The rows of a group lie close to one hidden flat surface of 11 dimensions, which passes through zero. Surfaces can cross.
In the rows, 128 means zero.
Known rows, each followed by its group:
[134 169 115 107 103  94 139  59 103 143 164 100 139 216 103]
M
[101 104 138 177 106 165 137 105  70 121 111 139 142 103 149]
Y
[152 120 125 134 166 143 121 155 158 135 105 126  86 143  73]
V
[ 99 125 106 108 108 168 152  64 142 105 127  69 172 130 162]
D
[147 129 160 133 138 130 165  95 109 149  85 154 129 117 111]
L
[131 121 136 128 118  96 121 144 123 160 137 158 118 118  96]
D
[160  88 168 125 160 101 134 159 188 154 113 119 153 131 136]
Y
[158 130 124 134 121 169 187  95  83 133 118 149 154  74  97]
N
[ 90  73 137  94 155 184 147  99 172 132  87 104 143 104 143]
H
[109 162 123 151 101 125 117 132 125 107 139 109 118 114 110]
V
[118 120 157 140 148 107 131 152  92 143 133 131  91 131 112]
D
[159  83 114 150 125 145 130 143  80 147 120 155 188 104 134]
N
[137 158 116 109 157 106 151 110 111 117 130 138 109 131 139]
D
[107 124  98 106 141 130 145 122 170 105 134 156  55  89 140]
H
[155 120 190 118  79 141 117  99 196 184 167 108 137 160  99]
V
[137 110 103 121 137 167 100 104 139 145 114  80 108 180 110]
L
[ 66  98  96  77 127 145 114 101 134 119 141 100  92 153 168]
M
[140 111 111  79  95 152 103 156 168 146  81  60 108 124 126]
L
[117 121  88 157  88 175 105  96 140 101 162 123 118 121 156]
H
[ 98 133 135  99 124 137 106 187 148 125 106 149 140 121 136]
N
[184 131 117 145  74 113 132 108 146 137 163 184 129 154 148]
V
[153 115 116 136 132  90 129 135 115 143 172 149 139 153 122]
H
[ 97 150 116 102 142 158  79 166  98 132 170 115 165 164  92]
Y
[ 85 141 145 128  97  68 114 189 127 114 120  88 102 114 137]
M
[162 170 142 104 123  79 138 118 173 143 157 125  81 110 105]
V
[ 63 131 126 122 121 159 162 120  91  88 113 168  84 109 131]
Y
[113 139 102 102 147 149 142 122 140 101 157 121 115 134 139]
D
[130  80 149 122 156 139 125 127 159 140 144 169  95 114 165]
M
[150 127 196 147 201 136 161 100  66 189 158 146 116 131  38]
Y
[165 161 145 112  73  50 146  67 141 169 133 148 150 152 131]
D
[ 85  70  99 116  81 131  85 123 177 132 185 110 102 133 160]
M
[104  64  74 171  57 118  75 109 124 122  94 159 183 140 180]
D
[133 128  95 158 125 120 138 162  82 105 140 171 139 131 126]
H
[ 50  69 132 103 125 135 124 182 124 130  90  79 123 133 123]
L
[155 137 207 151 169 131 160 136 138 151 166 113 141 128  90]
N
[119  98 116 125  84 130  87  93 238 129 135 111  82 128 169]
H
[155 169 162 118 111 132 138 144 161 134 154 168  88 139  98]
Y
[ 91 170 121 157 129 183 116  97 108  85 177 169 100  86 119]
H
[119 116 178 137 165 101 137 138 107 134 137 159 129 170 150]
M
[ 97  91 142 102 124 141 142 103 124 153 115  67 145  75 108]
M
[135 167 154 101  31 106 136 151 171 111 127 159 156 135 202]
V
[179 137 150  97 126 179 108 153 191 134  80 155 165 129 192]
L
[156 114 151 135 148 115 130 173 159 148 147 161  75 144 111]
Y
[151 133  63 110 158 133 140  96 152 110 120 135 127 145 121]
V
[102  55 109 152 103 140 166  82 130 109 158 106 148 146 187]
D
[148 151 167 151 116 126 101 175 147 137 171 175 101 143 100]
N
[180 125 120 114 123 134  76 157  86 178  82 125  79 173 127]
N
[ 85  75 180 110 158 204 148 180  98 143  60 121 123 141 133]
Y
[106 136 138 131 123 130 121 136 130 115 156 142 166 122 137]
N
[203 114 167  88 161 160 183 103 184 177  82 150 139 144  98]
L
[ 52 144 102  61  79 107 150 108 148 105 104 147  75 170 166]
L
[116  83 125 124 150 152 114 139 129 124 127 120 130 163 181]
Y
[ 94  97 120 156 145 107 140 167 160  86  98  97 197  90 145]
L
[129 147 130 112 113 136 122 171 134 109 159  96 169 152 153]
H
[167 113 117 102 138 141 159  73  95 161 146  73 166 159 119]
H
[108 137  81 124 115 116  98 159 119 116 147 144  95 128 113]
Y
[100 140 126 124 114  84 148 123  97 142 151 103  40 132  66]
L
[143 179 137 154  71 172 100 111 135 122  50 123 142 137 119]
H
[158  97 167 144  93 162  90 149 171 186 183  94 168 138  45]
M
[105 151  80 130 117  99 110 123 207  91 158  90 113  91 113]
V
[107 126 115 115 144 158  92 193 151 101 138 159  97 156 144]
M
[144 148 124 156 127  86 131 170  87  99 155  87 102  98 172]
N
[130 149 127 150 158 139 151 148 121 113 133 128 132 105  69]
V
[ 54 155 148 127 128 155 104 127 131 105 132 123 118 145 128]
N
[ 99 114 112 141  81 141 120  94 103 116 122 105 175 119 166]
V
[142 140 136  82 103 112 149 134 182 170 131 147 155  93  46]
D
[109 157  45 147 101 117  77 122  97  93 139 153 140  98 138]
D
[149  81 151 135 133 152 133 106 123 171 123 147 171 153 102]
D
[140 182 149 118  62 152  88  67 174 135 125  14 124 117 157]
H
[134 112  93 136  55 170  89 157 151 113  62 131  84 153 168]
N
[155  93  89 180 126 169 113 148 111 125 130 182 127 129  99]
M
[129 110 182 218 110  85  90 153 112 135 109  80 130 104 129]
N
[164 124 122 183 105 131  95 121 103 144 141 112 139  99 115]
L
[143  71 136 125 164 174 180 106 132 141  72 101 108 119 115]
D
[141 136 112 163 183 138  89 109 136 129 115  87 159 117  87]
V
[120 153 163  92 135 165 190  98 124 128  94 117 178 106 133]
Y
[ 95 122 177 127  62 136 128 146 137 134 154 123 108 139 136]
V
[121 128 103 108 140 147 130  54  93 142 130 107 151 138 130]
V
[129 195 116 136  92  66  91 182 145 110 140 123 109  84 103]
Y
[133  84 179 150 178 141 166 128  80 158  84  71 188 103 112]
N
[174 118 126 159 151 121 154 178 114 137 138 181 134 130  74]
M
[107  96 140 112 146 128 137 172 195 120 125 127 137 168 129]
L
[113 156 151  96 167 133 159 138 131 106 111 113 177 101 152]
L
[121  99 124 115 142 146 141 112 152 113 155 132 189 156 177]
D
[113 119 123 134  93 148  90 122 146 115 134 165 153 161 186]
L
[114 103 149 187 144 126 106 186  77 138 165 136  92  51  85]
M
[155  99 140 139 185  72 151 111 104 161 161 113 170 104 108]
N
[126 113 127 115 150  91 120 124 106 150 141 103 118 158 132]
H
[129  88 115 193  95 126 116 177 116 113 114 144 180  88 123]
M
[113 153 123  93 120 160 156  90 126 109 129 110 171 122 153]
Y
[150 101 108 178 104 114 128 126 109 134 112 151 149 117 131]
H

New rows. What belongs after each?
[143  97  95 165 115 121  99 115 161 126 110 120 130 124 126]
V
[186 149  77 134  95 126 160  88 112 122 154 129 135 122 126]
H
[120 133 157 145 147 108 138 163 106 118 132 150 162 148 136]
M
[179 114 139  99 145 136 145 178 185 133 101 133 154  86 152]
L
[175 112 121 176  76 101 172  87  98 139 129 153 142  66 118]
V
[ 76 142 192 183 142  67 106 172  98  89 125 105 104  84 205]
Y
[125 140 159 124 166 156 168 122 137 118 196 132  96 148  92]
N
[ 96  91 133 105 183 180 170 202  85 109 118 167 179 145 115]
H
[107  90 153 116 185 129  79 120  94 168 144 116 115 160 143]
V
[159 129  75 115  98 130 123 131 168  98 110 162 143  99 198]
L
[ 53 124 111  82 167 114 124 146  80 119 197 113 110 203 121]
M
[134 106 106 101 119 143 152  82 132 158  82 124 151 118 101]
D
[128 189 159 141 199  99 147 137 116 103 103  97 110 114 100]
L
[117 122 130  80 158 170 146  90  64 152 151 167 110 150 127]
L
[173 112 133 198 129 130 165 102 120 115 166 112  55 116 136]
D
[131 100 157 125  70 138 175  83  49 160  95 151 120 123 160]
V
[168 119 118 174  89 113 141 130  94 140  32 152 167 120 113]
H
[156 128 105 119 125 153  73 172 115 130 186 113 123 112 144]
L
[114  66 156 110 150 117 177 107 109 156 132 136 157 168 144]
D
[108 117  99  85 143  84 138 112 138 124 123 125 161 145 160]
H
[160  81  84 133 109 176 106 106  99 151 138 146 136 175 143]
N
[103 161 133 143 103 115 146 128 150  91 150 141 120  95 131]
N
[122  83 161 101 157 170 129 118 148 160 112 122 123 146 124]
M
[128 109 140 158 104 142  94 119 157 133 165 132 156  75 149]
M
[121 141 139 121 142 107  77 130 110 143 194 110 100 199 133]
H
[133 154 116 158 159 115  91 155 171 109 170 116 140 121  96]
V
[ 77 110 148 129 112 191 117 127 154 100 122 125 132 159 137]
N
[105 149 158 118 137 103 114 150  92 144 107 124 125 144 134]
D
[165 123 165 152 152 156 156 112 120 131 159  86  80 164 111]
N
[168 107  72  70 147 146 183  68 128 140 138 122 122 165 116]
H
[151 118 135 173 122 102  67 153 133 175 127 121 146 150  56]
Y
[118 134  83 105 111 183  94 119 128 119  73  94  87 186 110]
M
[163 147 148 115 116 157 119 142 119 134 170  50 130 153 131]
H
[100  97 121 120 159 202 143 208 141  95  86 160 150 180 113]
V
[149  94 104 159 108 121 120 133 132 135  95 107 109 105 120]
L
[112  84 144 130 103 144 156 166 149 112 114 148 211 113 160]
V
[152 127 174 181 123  82 105 171 193 117 181  92  95 169 147]
N
[113 106 113 123 167 168 125  92  94 130 137 144  88 129 142]
M
[ 77 117  86 114 157 109 124 116 114 121 137 133 134 124  96]
Y
[173 103 139 140 119 114 139 142 152 133 124  99 158 131 159]
N
[142 143 142 146 145 134 160  77  95 111 109 154 226 133 174]
M
[120  73  95 166 125 186 215  89  88 119 149 154 161 111  60]
V
[125 131 112 147 127  96 122 138 130 122 104 181  69 109 114]
H
[140 135 155  83 115 165  93 185 110 147 125 129 136  99 161]
L
[129  92 108 119 185 114 122 140 136 131 170 158 123 134 132]
V
[136 124  72 113 137 141  99 101  84 145 124  85 119 151 112]
Y
[135 129 181 158  77 128 123  82 105 169  99 112 170 142 101]
L
[140 137 159 136 120 148 124 127 157 143 114 110 138 134  92]
V
[115 182 119 134 114 162 134 114  88 104 119 134 169 120 122]
H
[110 127  86 148  92 154 109  39  88 145  90 110 169 123  80]
Y
[144  91  81 120 133 132 102 166 113 144 103  91 155 125 111]
Y
[130 100 105 118 143 170 133 126 130 138 163 132 164 133  95]
M
[ 83 123 105  95 130 157 135 113 110 133 102  91 119  95  82]
D
[208 170 103  95 121 115 120 156  78 152 161 155 137 130 137]
N
[113  71  73 135 156 154  86 135 174 117 104 111  99 155 110]
V
[160  65 183 134 168 117 152 157 152 172 177 117 134 112 102]
H
[108  95  72 126 165 115 120 152 142  97 144 150 149 115 158]
V
[145  88 132 134 117 175 116 165 122 136 140 162 155 151 142]
N
[162 112 173 107 136 103 147 117 128 188 119 154 111 161  94]
D
[191 134  99  83 135 142 119 151 217 128 141 127 139 136 150]
L
[148 134 142 101 120 157 136  89 175 129  72 116 183 118 166]
M
[ 84 163 199  86 176 126 118 113 204 133 166 134 153 105 128]
H
[111 157  90 119 119 181  40 126 132 125 127 137 151 162 112]
D
[151 111 109 151  93 126  93 157 142 130 117 117 112 136 139]
Y
[ 82 201 147 121 136 112 128  92 147  89  73  95 127 166 153]
L
[ 75 135 113 126 160 128  90 108  84 103 163 112 237 118 191]
V
[ 87 100 140 118 171 103 165 183 152  89  98  81  51 111 147]
N
[144 129 154 152 106 154  94  91 151 150 162  77  64 102 122]
H
[ 95 106  85 136 177 117 149 139 101  89 142 132 134 102 138]
L
[153  88  82 193 156 169  91  91  69 128 160 121 173 121 131]
L
[139 161  70 137  78 105 136 109 136 108  99 118 118  34 101]
D
[147 109 107 111 148 178 170 153 105 120 101 173 102 149  91]
H
[ 85  42 128 128 160 119 152  95 109 159 149  95 122  67 113]
V
[ 82 114 115 129 141  94  94 148 145 120 128 123 165 120 113]
Y
[113 117 175 114 148 119 133 127 109 160 156 136 164 165 114]
D
[135 112  84 119 147 119 128  92  86 138 128 150 113 135 157]
V
[115 131 133 129 130 139 131 154 172 120 205 149 110 154  93]
V
[107 160 137  66 150 132 120 150 174 136 131 118 145 147  83]
Y
[122  79 119 137 162  77 146 100 171 137 114 114 122 122 119]
N
[150 137 102 138  83 126  84 162 104 126 181 139 145  77 165]
L
[ 85 118 134 168  90 122  88 154 183 109 157 205 129 118 110]
N
[111 112  62  95 142 153 119 191 183  81 109 176  95 163 163]
M
[182 106 169 120 200 128 128 222 158 171 103 199 106 128  80]
D
[116 185 104  89 139 101  75 117 179 111 151  89 104 148 147]
V
[150 107 149 159 110 149  90 138  81 169 107 149 198 114 112]
N
[139 146 106 146 104 117 131 119 116 118 173 169  91 120 136]
Y
[124 132 100 163  60 137  95  99 144 112 140 159  95 158 153]
Y
[107 144 159 129 154  60  98 132 103 136 168 107 133  77 163]
V
[123 130 114  92 152 178 180  65  86 134 137 159  53 152 102]
Y
[127 162 141  95 155 107 156 143  71 140  75  79 155 133 114]
H
[143 115 174  97 156 111 112 121 114 179 138 129 112 150 153]
V
[146 160 116 128 129  96  92 115  88 149 157 134 153 136 128]
N
[ 70 173 111 111 151 154 125 109  34  95 167 119 134 150 142]
V
[ 79 115  97 145  91 130 118 129 144  95 150 189 107 133 143]
Y
[118  93 103 127 151 134 108 146 115 133  93 176 193 125 135]
D
[139 169 164 139 112  90 110 140 106 131 157  52 138  97 133]
H
[161 131 151 182 106 136 105 109 105 151  87 128  88  90 113]
M
[ 92 146 174 130 146 163 133  74  81 143 117 113 177 129  99]
Y
[ 75 143 188 103 159 160 114 205 142 122  67 146 167 146 121]
H
[155 132 120  50 173 101 197 132 119 136 169 194 113 138 165]
V
[163 116 107 150 132 146 158 160 105 122 130 196  76 162 102]
V
[111 162 125 122 160 131 117  91  48 148 122  95  92 130  72]
Y
[ 97 122  86 109  69 174 111 163 167  92 153 191 116 155 140]
Y
[145  70 152 193 154 123 153 101  84 159 157 144 171  59  95]
H
